Each cloud of rows lies close to a flat space through zero, with a little noise off it, and is much wider in some directions of that space than in others. After each cloud: how many dimensions does that space have?

[[-18 -14   1  -6  39   4   1  -4 -22   0  24  11 -19   1 -37 -12  10]
 [ 19  14   4  -7 -18 -22 -11  14  11 -14  -3   4  24   4  13  10 -11]
 [  0   4  -4  11  -8  -8  -9   7  20 -22   4  -1 -43  10  17   3 -10]
 [ 17 -43  -1 -22   7 -15  -9 -23  -5  16 -13 -16  -5  13  16  18  -4]
 [  1  40   4  12  -9  35  -6   4   5  -6   8   1   1  -5  -7   2  -5]
 [-26 -65   4  -5 -21  10   6 -33  14  -8   9 -12 -20 -19  17   7  -4]
 [ -7  21 -20   4 -23  -3  -7   3  16 -29 -10  25  -1   3 -10  13  -9]
 [  2   0  -2  13 -14   5  14  -1  -5   2 -21  -3  12 -14   6 -40  26]
 [  7 -11 -11   0  40  41   2   0 -20 -11  -8 -21 -21  -3 -53  21   7]
 [ 18  35   1  -1   4  -7   0  13 -12 -37  17  32  14  -2  16 -20 -18]
 [-24  24   7 -16   5 -25  10  11 -14   9   1   7  -8   6   2  -2  14]
 [-36 -48 -10   6   5   3   4 -18   1 -25  23  27 -22 -11 -24   3  -2]
 [-21 -28  12   5  16  19   4  -5   0   7   9  -8 -22   6  -5  45   2]
 [  2  17   4  -7  10   7  14  10 -15   0 -27 -12 -11  10  11  29  11]
 [  7 -24  26  -1  -6 -17 -18  -1  12  11  33   1  33   1  -1 -16   6]
 [-14 -23  11 -17 -31   6 -20 -31   8 -23  11  21   5   1  19  18  -5]
 [ 17 -10   8 -14  -6 -15  -7   0  -3 -16  -2  -4  14  -2  14  -2  -3]
 [-29  -6   1   3 -15   9  20  -4   2   0   2  -3   4 -25  -2  -7   2]
 [ 22   3 -11 -16   5   6   4 -10  -5  24 -20 -36   9 -15 -11 -23  -3]]
 => 12

[[-20  -6 -38 -14 -11  14  41  -8  -6 -16   4 -17 -11   7  34   3 -23]
 [ 22   4  40  33 -24  -2 -21 -31 -44 -22  -8  17  40  25   7  43 -34]
 [ 45 -12 -60 -45  19  13   3 -10 -16  -4  -9  26  -7   4 -19  40  -4]
 [-14 -11  -9   4   5 -30 -29  18 -20   1 -22  16  11   8  -6  -2  22]
 [ 22 -18 -23  -6  32   5  24  -3   1 -36  29 -33 -16  10  -6  25 -21]
 [-28  30 -14  42  44 -39  24 -33 -20   6 -11 -26  -8  16  13 -15 -16]
 [-25 -19 -32 -17  12   6  11 -11  19 -13 -22 -15   8  32  29   5  -4]
 [ 69 -11 -12  29 -10  -4 -17  -3  32  16 -21  -8  31 -11  -4  -3  12]
 [  8  10  29  10  28  -3   8 -22   6  36  20  -8   6  10  20  35   1]
 [ 38   0 -20  19 -11  12   6 -13 -36 -33   6   0  40  23  14 -16 -15]
 [-17 -14  -9  19 -48 -11 -18  28  67 -35   0 -22  22 -19   7  -2  -4]
 [ -1  29  -3   8 -14 -19  -8 -21  17  18  20   2  27   2   7   5  26]
 [ 28 -15 -25  19  13  18  -7 -17 -23  -3  15  -8 -21  29 -35  21  -2]
 [ 14  54 -34 -16  28   0  12 -54 -13   7  31  60   6 -11 -21  -4  -9]
 [ 30 -39   5   5 -33 -47   8 -17  -2   0  -9 -32 -12  -4  -9  40  35]
 [ 15   6 -19 -44  -4  10   1  11   4 -21  10 -15  21  12   7   9  15]
 [ 15  -1 -19  50  11 -15  24 -15  -7  48  16  -2  -5 -10  33  24  -9]
 [ 11   9 -27 -28  37 -13   8  11 -20  -8 -14  -2 -12  -4 -14 -21   4]
 [  3  40 -63 -32   8  33   1  24   0  18 -25  -7 -31 -13 -22  -1 -19]]
 => 14

[[ 19  10  42  49  -8  73 -24 -58   6   9 -24 -10 -47  -6 -25  25  24]
 [-52  -8  26 -12 -10  24 -53 -15 -26  12 -42  10   7 -18  41  -9  -1]
 [ 26  -3 -49  47  -4  -5 -47  12  30  56   1 -18  26 -14  11  -5 -31]
 [ -6  21  -8 -13 -54 -33 -30 -20  49  45  34   6  32   1  17   6 -25]
 [-51  43  33 -19 -14  11  16  12 -27  -3  15  12  40 -18   8  -4  26]
 [-38   2  -2  -3   5 -76 -16 -59  33 -28 -32  15   3 -30  73  -6   1]
 [-24 -25 -23 -22  52 -49  27   7  -1 -24  47  13  26 -51 -19  -9  28]
 [-12 -56 -20  23 -17  28 -43  18   1  38   2 -13 -60  80  -3  11 -12]
 [-16 -15 -31 -17  24 -48  -9 -30  47  28  12 -34 -55  53  47 -14  32]
 [-20 -21 -32 -13  22 -69  -2  36  43  83  -8 -10   0  14  43   1  14]
 [-19  14 -45   4  61 -79  35  16   4 -51  19  -6 -20 -17  20  45 -14]
 [ -9 -44  32  -4 -13 -80  28  15 -30  10 -15  51 -12  66  50  18 -29]
 [ 48 -26  -9  15   8 -27   5 -25  28 -15  -8  13 -36   9 -11   0   8]
 [ 30  31 -22 -49  26 -29   9  59 -24 -32  17   0  -1 -15  -4  13 -20]
 [ 55  26   0   1  -3 -30 -44 -73  19 -61  49  13 -45 -16  -1  12  10]
 [-20 -31   1  23 -52  37 -17  17  -6   9 -38   5  16  39   3 -26 -22]
 [ 16  -9  -8  49   5  13 -21 -20  -4  49  24 -27 -25  66  22 -22  27]
 [ 50  42 -27  50 -38  16 -39  50  15  29  14 -16 -37  65   4  -4  33]
 [  2  30 -15  20  -5  65   8 -64 -10 -59 -11 -68 -20  66  33 -58 -12]]
 => 13

[[  7   1  -8 -12   5  -7   6   1   0  17   3  -6  -7   8   2  -4  -1]
 [ -1  -3  -5   2   6   4   3   4  -2  -7   7  -5   1   2  -6   0  -5]
 [  6   0 -11  -6  12   2  14  15 -11 -25  17  -8   2  19 -27   7 -12]
 [ -3  -2  -4  -2   3   2   0   6  -1   5   2  -2  -1  -6   6  -3   0]
 [  1  -1  -1  -4  -6 -10 -12 -16   8  32 -14   3 -10  -4  16  -5   3]
 [-12  -9   4  14   7   6  -6 -15  10  20  -5  -5  -2 -11  26  -6  13]
 [-11   2   0   5   6  -5  -5 -11   5  -9 -11  22  -1  22  -1  19   9]
 [-12   2   5  11  -4  -3 -12 -12   4 -17 -14  24   2  11  -5  17   4]
 [ 10  -1  -9 -10  11  -1  15   7  -4  10  14 -18  -5  10  -5  -5  -4]
 [ 20   9 -15 -33  -2  -9  14  28 -12  12  16 -16  -7  -4 -12 -14 -17]
 [ 19  14  -2 -25 -19 -21   0   4  -8  -5  -8  14  -5  16 -25   4 -13]
 [  0  -5  -7   3  13   0   5  -5   0  -6   6  -4  -2  17  -9   7  -2]
 [  0   2   4   1  -2   2   3   5  -2  -7   1   0   4  -3  -2   0   1]
 [-17  -4  -5  12  -4   1 -24 -10   3  -6 -15  15  -2  -8   1   8  -7]
 [  7  -4  -4  -5  -7  -2  -6  -4  -1  21   0 -16  -5 -16   5 -14 -10]
 [ -7   9  22  22  -7  10   6   9  -7 -85   0  35  25  24 -42  33   3]
 [-18 -12   1  27  15  20   0  -2   1 -30   8  -2  11   0  -2  10   3]
 [ 12  -7  -9 -12   3  -2   3  -4   2  49   8 -34 -11 -18  20 -26  -5]
 [  6   3  -2  -8  -5   3   4  15  -7  -7   7  -4   2  -9  -7  -5  -8]]
 => 6

[[ 10   3  -3 -12   6  -4  -4   2 -10   0 -17 -21   3   3  13   3   9]
 [-11   1  -1  16  -5   7   7   0  15   1  29  18  -3  -8 -14  -2  -4]
 [  7  -9   2 -20   3  -7  -7  -4 -16  -7 -37  -3  -3  15   6   2  -4]
 [  0  -1  -1   0  -1  -4   1   1  -3   0  -4  -1  -1   2   1   1   0]
 [  5 -10   4 -12   1  -2  -6  -3  -3  -5 -30   9  -2  14  -5  -7 -11]
 [ -6  -6   5   7  -2  -2   2  -4  10  -1   2  25  -1   5 -15  -3 -14]
 [  0  -4   2  -6  -1  -1  -3   0  -1  -2  -9   6  -2   5  -1  -2  -5]
 [ -1 -11   6  -3  -3   1  -3  -4   3  -3  -9  22   0   8  -9  -5 -14]
 [ -2   1  -2   2   1  -3   3   0   3   0   6  -3   0  -3   2  -1   2]
 [  6   7  -4  -5   2  -1  -1   2  -8   0  -5 -20   1  -3  13   2  10]
 [ -6   4  -1  10   0   4   4   4   8   6  21  10  -4  -6  -5  -2   1]
 [  5   6  -3  -2  -1   0   0   2  -4   0   4 -16   0  -5   8   5  11]
 [  0  -3   1  -8   2  -2  -3  -2   0  -2  -8   2   0   5  -3  -4  -3]
 [ 17 -15  10 -33   6 -14 -18  -8 -26 -10 -69  -3  -2  26  14  -3  -7]
 [  0   5  -3   3  -1   1   2   1   0  -1   6  -4   1  -4   0   0   6]
 [  3  -2   2  -7   0  -2  -4  -1  -5  -3 -11  -2   2   5   3   0   2]
 [  4   2  -2  -4   3  -1  -1   1  -5   2  -3  -9   0   0   7   1   5]
 [  4  12  -5   4   3   4   5   5  -2   3  16 -15   2 -11   6   5  15]
 [ -3  -2   4   4   0   0   2   2   3  -1   7   6  -1   0  -4  -1  -5]]
 => 2

[[ -1  -8   3  12   0  -3  16 -10   4  -1  12   2 -15 -26   7 -13  -1]
 [-84   5  17  -8  -1 -18  42  23 -21 -22  13  56  -5  44  29 -24  17]
 [-47 -22 -38  -5  45 -12  -2 -17  13 -11 -58   5 -36  17  -7 -33   4]
 [ 11  14  -4  -5   0  -1  -4 -18   0  -1 -17 -22  -1 -10  -2  -2  15]
 [ -4  18  -9  11  -1  13 -25   5  17 -13 -14  -7   7  -7  -3  10   2]
 [-14 -19   2  13  14 -10  25  14 -36  -4  12  11  -7  16   5 -30  24]
 [ 34  -4   1  13  13  10 -22   9   2  25 -11   7   2  -2   6  -8  14]
 [ 28   3  16 -22 -10 -15   5 -11  -2   1  22 -14   2 -11  13   4  -1]
 [ -4   5   3  28 -14  20 -21  30  -4   5 -18   4 -22   0  15 -45  23]
 [ -2 -22  16 -33  22  -1  25 -29 -28 -17  30   3  27  19 -11 -10 -10]
 [-32  18 -17  -5  12  -1 -18 -13  45  32 -17  30  13   7  19 -15 -24]
 [-21  -2 -14   2   7  -7   1 -11  -9  -2 -19 -11 -19   4   7 -23  12]
 [ 12 -17  -1  -6  24  -3 -16   1  -4 -16 -13   2 -14   6   4   9   7]
 [ 23 -11   2  12   4   7 -12  -5 -26 -27 -22 -39 -41 -20   7 -45  41]
 [ 33   7  17  -2 -14   9   0   8  19  12   2   9   4 -16  -9  23  -5]
 [ -8 -21   3  23 -18  19   1   4 -18  12  -3   8 -29   0   0 -12  -4]
 [-23  -2 -25  12   6 -11  12 -13 -11  -3   7 -24   5  -7  -4 -20  -1]
 [ 73  -2  24 -25  -1  18 -53  -1   7  20 -20 -14 -15   3  13 -10  11]
 [ -2 -34 -12   3  27 -15  14  24 -29 -18  -9  -4 -18  22 -18  -9  14]]
 => 12

[[ 12  17  32  38   0   3  18   7   8 -51  12  -4   4 -26  48  42   9]
 [  6  -6 -11   4 -11   3  30  11   5 -14   6  -9 -28  -9   0  -2   0]
 [ -9  13 -10 -13 -42 -12  21  22  34  16 -28  28 -25  26  -8  -7  11]
 [ -7  25   8  -7  23   6  42  17 -22 -27  44  15   9 -26  12  22  35]
 [ 23 -45  27 -11   3  51 -42 -22 -25  27 -20   1 -14  11 -25 -22  -8]
 [ 23 -36  -7  -7  -9  34 -12 -36  -5   8   3  22  17  -6  10  17   0]
 [  5  -3 -23   1 -22  36   0   5  21  -5  -7   0 -12   4   9   1   0]
 [-10   6  31  18  37   2 -27 -24 -14   2 -15 -14  12  10  35  39  25]
 [  1  21  38  18 -24  48  -1 -15  -2   0  -9  35   4  22 -11  39  -5]
 [  3 -17  30  19  -7 -13 -27  -5  -5  39  15  19  -6 -26  42  13 -10]
 [ -6  -3 -10  24 -12  -1 -25 -20  -5  -7  19 -19   8   4   4  18 -31]
 [-18  10   4   7   4  -9  -4  14  -5 -13  -7   5  -8  -3  11  11 -34]
 [ 35  -3  15  15  -1  65 -26  13   5 -51  -9 -39  25  16 -18 -33  21]
 [ -5  -2   1  30 -14  18  24  15  10 -15  10  -7   4  41  14   7  10]
 [ 23   5  -6 -16 -11   9  44  -7  26  12 -31  12   0   0 -44 -18   5]
 [  6  15 -32  18  -6  22 -38 -29  14  -4  -1 -42  14 -17 -15   2 -35]
 [ 33 -20   2  -2   4  28 -19 -39  -2  10   7 -10  44   6 -27 -14  20]
 [ -7  -4  -8   7  17   4   9  15  -1  -6  -8  19  39  19   6 -17 -51]
 [  5  -5   1  24   6  11  41  -4  13  50  15  16   8 -14  12  -4 -12]]
 => 13

[[  1   6   9   6  -2 -13   3  11  -4   1  14   1   4 -18  18   3  11]
 [ -2   0   1  -3  -4  -2  -2   2  -2   0   0  -1   2   0  -3   0   1]
 [  9  12  15  -4 -11  -9  -4  12   2   5  11   4  11  -7   6  -3  10]
 [ -5  -4   1 -10  -6   1  -9   2  -2   0  -6  -2   2   8 -12  -4  -3]
 [ -8 -22  18   4  -8 -19 -18  28 -14   4   6  -6   1 -19  18   2   1]
 [-21  26 -19   0  11 -12  27 -12  -2 -10   8  -9   1 -15   8   4  23]
 [-15  -7  -2  -6   0 -14  -8  10  -6  -1  -4  -9   2  -5   0  -4   4]
 [ -1   4 -11  -2   6   7   6 -12   5  -3  -6   0  -3   8  -8  -1  -3]
 [ 15 -14  27  17 -12  -3 -10  19  -9   8  16   8   0 -19  21  11  -3]
 [ 22  27  59  20 -35 -18  10  33 -18  12  61  16  17 -58  49  28  32]
 [ 47 -27  46  18 -25  21 -27  20  -2  19  11  23   0   2   8  11 -27]
 [-28  13 -11  -4   3 -11  17  -5  -8 -11   6 -12  -1 -14   2   8  18]
 [ -3  -7  17   0  -7 -23 -13  25  -7   5  10  -2   7 -17  17  -4   8]
 [  2  -2   7   2  -4  -1  -3   5  -2   1   3   2   1  -4   3   3   0]
 [  4   4  -5  13  10  -2  13  -5   1   0   6   2  -4  -9  15   2   2]
 [-18  -4 -31  -6  20   2   6 -18   5  -9 -21 -10  -9  18 -14  -8  -7]
 [-31 -13 -40 -26  16   6  -7 -20   6 -12 -41 -18  -8  38 -41 -18 -13]
 [-20  -2  -8   0   6 -14   4   4  -7  -6   0 -10  -1  -9   7   0   9]
 [ -3 -25  -5   3   5   6 -12   0  -2   0 -15  -2  -9  11  -7  -2 -18]]
 => 5
